There are 4 ways to turn a row about zero (a turn may also mirror it). The second row of each pair is the first, turned, with some noise. The first 36 pairs use one turn. New pairs use 3 turns, one after the other, and a turn may come again.
Known pairs, each followed by its turns in order:
22; -32; -10; -19; -6; -2; -3; 4
-2; 9; -33; 18; -17; 8; -17; -8 : kap

-34; 17; -13; -15; 9; -7; -1; -10
-1; 21; -22; -18; 15; 11; 21; 9 : Tifeb

15; 31; 9; 18; 10; 37; 13; -5
5; 23; 19; -1; 40; -7; 26; -3 : kap

-1; -9; -49; -5; -12; 19; -9; -28
-15; 24; -9; 29; -15; 6; 41; -10 : Tifeb

11; -4; -46; 3; -31; 17; -2; 17
-22; 19; 32; 24; -25; 25; 20; -1 : Tifeb

-24; -41; -20; -32; 9; -22; -14; 30
43; 28; -16; 13; 23; 8; 13; -45 : Puba

9; -35; -15; 24; -31; 23; -11; -33
-24; -20; 26; -37; 37; -20; 3; 1 : rer

15; -22; 16; -4; 42; -30; -9; -3
32; -22; -3; -3; -2; -45; 1; 20 : Tifeb

6; 45; -12; -19; -17; 45; -1; 49
-24; 42; -5; -2; -38; 14; -30; 47 : rer

18; -20; 64; -3; 28; -15; -14; 30
0; 18; -30; -26; 14; -25; -42; 53 : kap

4; 4; -2; 33; -4; 9; 4; 15
-16; -20; 18; 8; 13; 11; -2; -2 : Tifeb

16; -12; 21; 32; 11; -3; -14; -14
-16; 19; 4; 2; 2; -42; -4; 12 : kap

-21; -2; 10; -11; -2; 33; -21; -8
-35; 14; 16; 14; -2; -8; -18; -14 : rer

0; 9; -3; -3; 7; 26; 5; 7
-2; 0; -1; 4; -23; 5; -1; 4 : Puba

15; 23; -10; 30; 9; 8; -9; -35
-34; -18; -15; 2; -12; -24; -9; 19 : Puba

-13; -25; 18; -27; 13; 34; -5; 5
44; -13; 2; -3; -31; 5; 3; -13 : Puba

-3; 12; -18; 47; -11; 6; 38; 18
-61; 7; 14; -10; -11; 16; -10; -18 : Puba

-4; 6; -4; -3; -25; -18; -36; 4
-17; -8; 1; 4; -21; -17; 29; 2 : rer

10; 1; 12; -15; -11; -14; -19; 18
15; 24; 6; -10; 16; 1; 7; 18 : Puba

6; -12; -18; -50; -45; 25; -25; -12
12; 43; -10; 4; -47; 20; 8; -45 : Tifeb

19; -4; -17; -10; -13; -26; -16; -3
14; -13; 11; -13; -20; -14; 29; 5 : rer

28; 15; 6; 21; -11; 1; -10; 15
-5; 0; -2; 6; 6; 9; 20; 33 : rer

32; -8; -3; -21; 22; 23; -7; 30
37; 22; -31; -5; 16; -5; -16; -13 : kap

-8; 21; -14; 14; 6; 20; 28; 15
-28; 2; 2; 4; -27; 28; -10; -8 : Puba

-24; -31; -22; -3; -12; 8; -4; -21
-12; -17; -19; 12; -26; 0; 22; -16 : kap

20; -6; 9; -17; 11; -19; 13; 23
14; 25; 22; 10; 13; 7; -21; -1 : Puba

25; -2; 1; 2; 9; 17; 16; 33
36; 33; -9; 2; 9; 3; 1; 4 : kap

5; -8; -18; -33; 11; 15; 23; -13
-18; 22; -24; 7; -32; -13; 4; 14 : Tifeb

10; -31; -19; 11; 14; -11; 0; 31
31; 14; -13; 4; -34; -12; -7; 7 : kap

50; -10; -13; -10; -31; 27; 43; -44
-27; 19; -26; 76; -29; -2; -23; -10 : Tifeb

37; -2; 18; 9; 26; 53; -5; -25
-2; 17; 50; 19; 41; 15; -20; 19 : rer

3; -12; 31; 3; -1; -28; 9; 13
15; -4; -30; 18; 15; -14; 16; -3 : rer

-1; -11; -13; 36; -7; -6; 4; -18
-7; -1; 10; 30; 23; -3; 17; -4 : Tifeb

0; 18; -10; 4; -11; -3; -29; -14
-8; -2; -22; -9; 3; -15; 13; 27 : Puba

-2; -48; 3; -28; -18; 42; -17; -19
-28; 5; -63; -1; -5; -2; 17; -28 : kap

-23; -22; -2; -11; -17; 25; 7; -18
-18; 5; 7; -21; 16; -20; -24; -19 : rer

New pairs, each followed by its turns in order:
20; -18; 12; -5; 15; -16; -28; -3
-8; 28; 8; 20; 17; -12; -23; -8 : kap rer Tifeb

-8; -10; -12; -30; 4; -47; 28; -13
45; 41; -5; 14; 16; -2; 9; 8 : rer rer rer

-18; 4; -8; -25; 3; 62; 44; 2
-11; -54; 3; 49; 12; 3; -11; 39 : kap kap Tifeb

29; 2; -33; 4; -1; 28; -18; 7
0; -33; 11; -22; -1; 27; -13; 30 : kap Tifeb rer

-20; 38; -1; 18; 32; -64; 6; -8
-21; -41; 30; -44; 39; 2; 12; -31 : rer Puba Puba

-1; -10; -29; 16; 25; -5; -10; -16
-21; 8; -24; 17; 4; 13; 11; -9 : rer kap Puba

-38; -20; -3; 0; -12; -23; -13; 15
24; 5; -8; -9; -28; 0; -16; -36 : Tifeb Tifeb kap

-10; -29; 28; -4; 29; 29; 7; -44
15; -36; 6; 9; -32; -21; -36; 35 : rer kap kap

11; 2; -9; 2; 6; 29; -3; -16
-12; -14; -8; 20; -4; -2; 18; 15 : Tifeb Puba kap

-18; 21; -25; -3; -14; 10; 36; 32
24; -3; -42; 26; 23; 30; -6; -9 : Tifeb kap kap

15; 6; 3; -15; -15; 23; -18; 35
-6; 6; -13; -32; -2; -11; 23; -32 : Puba Tifeb kap

-28; 0; 26; -9; 14; -1; -37; -1
10; -24; -10; 32; -2; 14; 28; -15 : Puba kap Tifeb

-27; -15; -27; -13; 2; -5; 6; 4
-4; -26; -16; -20; 7; 20; -11; -4 : Puba Tifeb rer

-4; 1; -13; -2; -13; 15; 17; 2
-6; 10; -9; -4; 5; 11; 19; -8 : Tifeb rer Tifeb

7; 13; -15; 34; -15; 32; 6; -4
-4; 24; 33; -27; 9; -6; 2; 28 : rer Puba rer

-8; 12; -43; 32; 12; 9; -2; -4
44; 2; 11; 3; -5; 33; -16; 1 : kap rer rer

-39; -2; -28; -4; 43; 19; -54; 18
-7; 25; -25; 41; 25; -23; -10; 63 : Tifeb rer Puba

-7; -5; 11; 33; -11; 14; -9; 37
2; 16; -2; -37; 5; 6; 1; -36 : kap Tifeb kap

-49; 9; 6; -40; -10; 7; 10; -25
6; -23; 22; -5; -16; 14; 36; 45 : Tifeb rer Puba

33; 2; -5; 30; -4; 27; -42; -3
13; 6; -42; -2; -37; -3; -3; -35 : rer Puba Tifeb

21; -25; -30; 0; -16; 17; 1; 12
-7; -10; 30; 26; 2; 23; -7; -17 : Tifeb Tifeb rer

-16; -26; -12; -4; -15; 5; -1; 8
-18; -14; 5; -9; 5; -26; 2; -1 : rer kap rer

-7; -20; -10; 1; 25; 23; -18; 6
-5; -21; -13; 13; 6; 30; 5; -10 : kap Puba rer

-19; -21; 1; 28; 13; 2; -6; 8
1; 13; 12; -30; 13; -8; -12; 3 : kap Tifeb kap

2; 28; 24; -12; 2; -5; -10; 20
-19; 15; 19; -7; -14; 16; 17; 27 : Puba Puba Puba

0; 15; -20; -12; 6; -37; 33; 5
-18; 8; 45; -7; -3; 31; -3; -9 : Tifeb rer Tifeb

2; -23; 29; 13; 33; 5; -4; -30
30; 15; -24; 38; -6; -2; -9; 19 : kap Tifeb rer

12; 33; 2; 28; 20; -17; -14; 0
17; 13; 40; 13; -8; 5; -12; -26 : Tifeb kap kap

21; -2; 39; 30; 12; -11; -4; 22
-7; -25; -3; -17; -46; -7; 25; -3 : Tifeb kap rer

12; 3; -13; 5; 28; 13; -3; 41
1; 28; -6; -21; 16; 15; 2; -37 : rer rer Puba

-2; -19; 30; 19; -4; -14; -29; 4
21; 2; -4; 25; -20; -33; 6; -24 : rer rer Puba

41; -18; -2; 12; 8; 32; 0; 0
-2; -13; 34; 9; -36; 15; 12; 6 : kap rer Puba

44; -1; 18; -33; 24; -6; 22; 26
-46; -16; 25; -16; 33; 10; -14; 22 : Puba rer Tifeb

-38; -6; -9; -8; -13; 1; -14; -17
4; -5; -2; 16; 34; -6; 5; -16 : Puba Puba Tifeb

-28; 23; 4; 9; -30; -25; 33; -12
-33; 12; -33; 0; 20; 26; -9; -11 : kap Puba kap

-9; -26; -1; -20; 26; 13; -18; 44
24; 18; 46; -4; 29; 12; 1; 19 : kap rer Puba

-2; 8; -30; 2; 33; -13; -48; -28
35; -11; -20; 4; 33; -6; 47; 0 : rer Tifeb Tifeb

-3; -21; 29; -7; 14; 10; -6; 11
11; 14; -8; 27; 16; -11; -15; 8 : Tifeb rer Tifeb

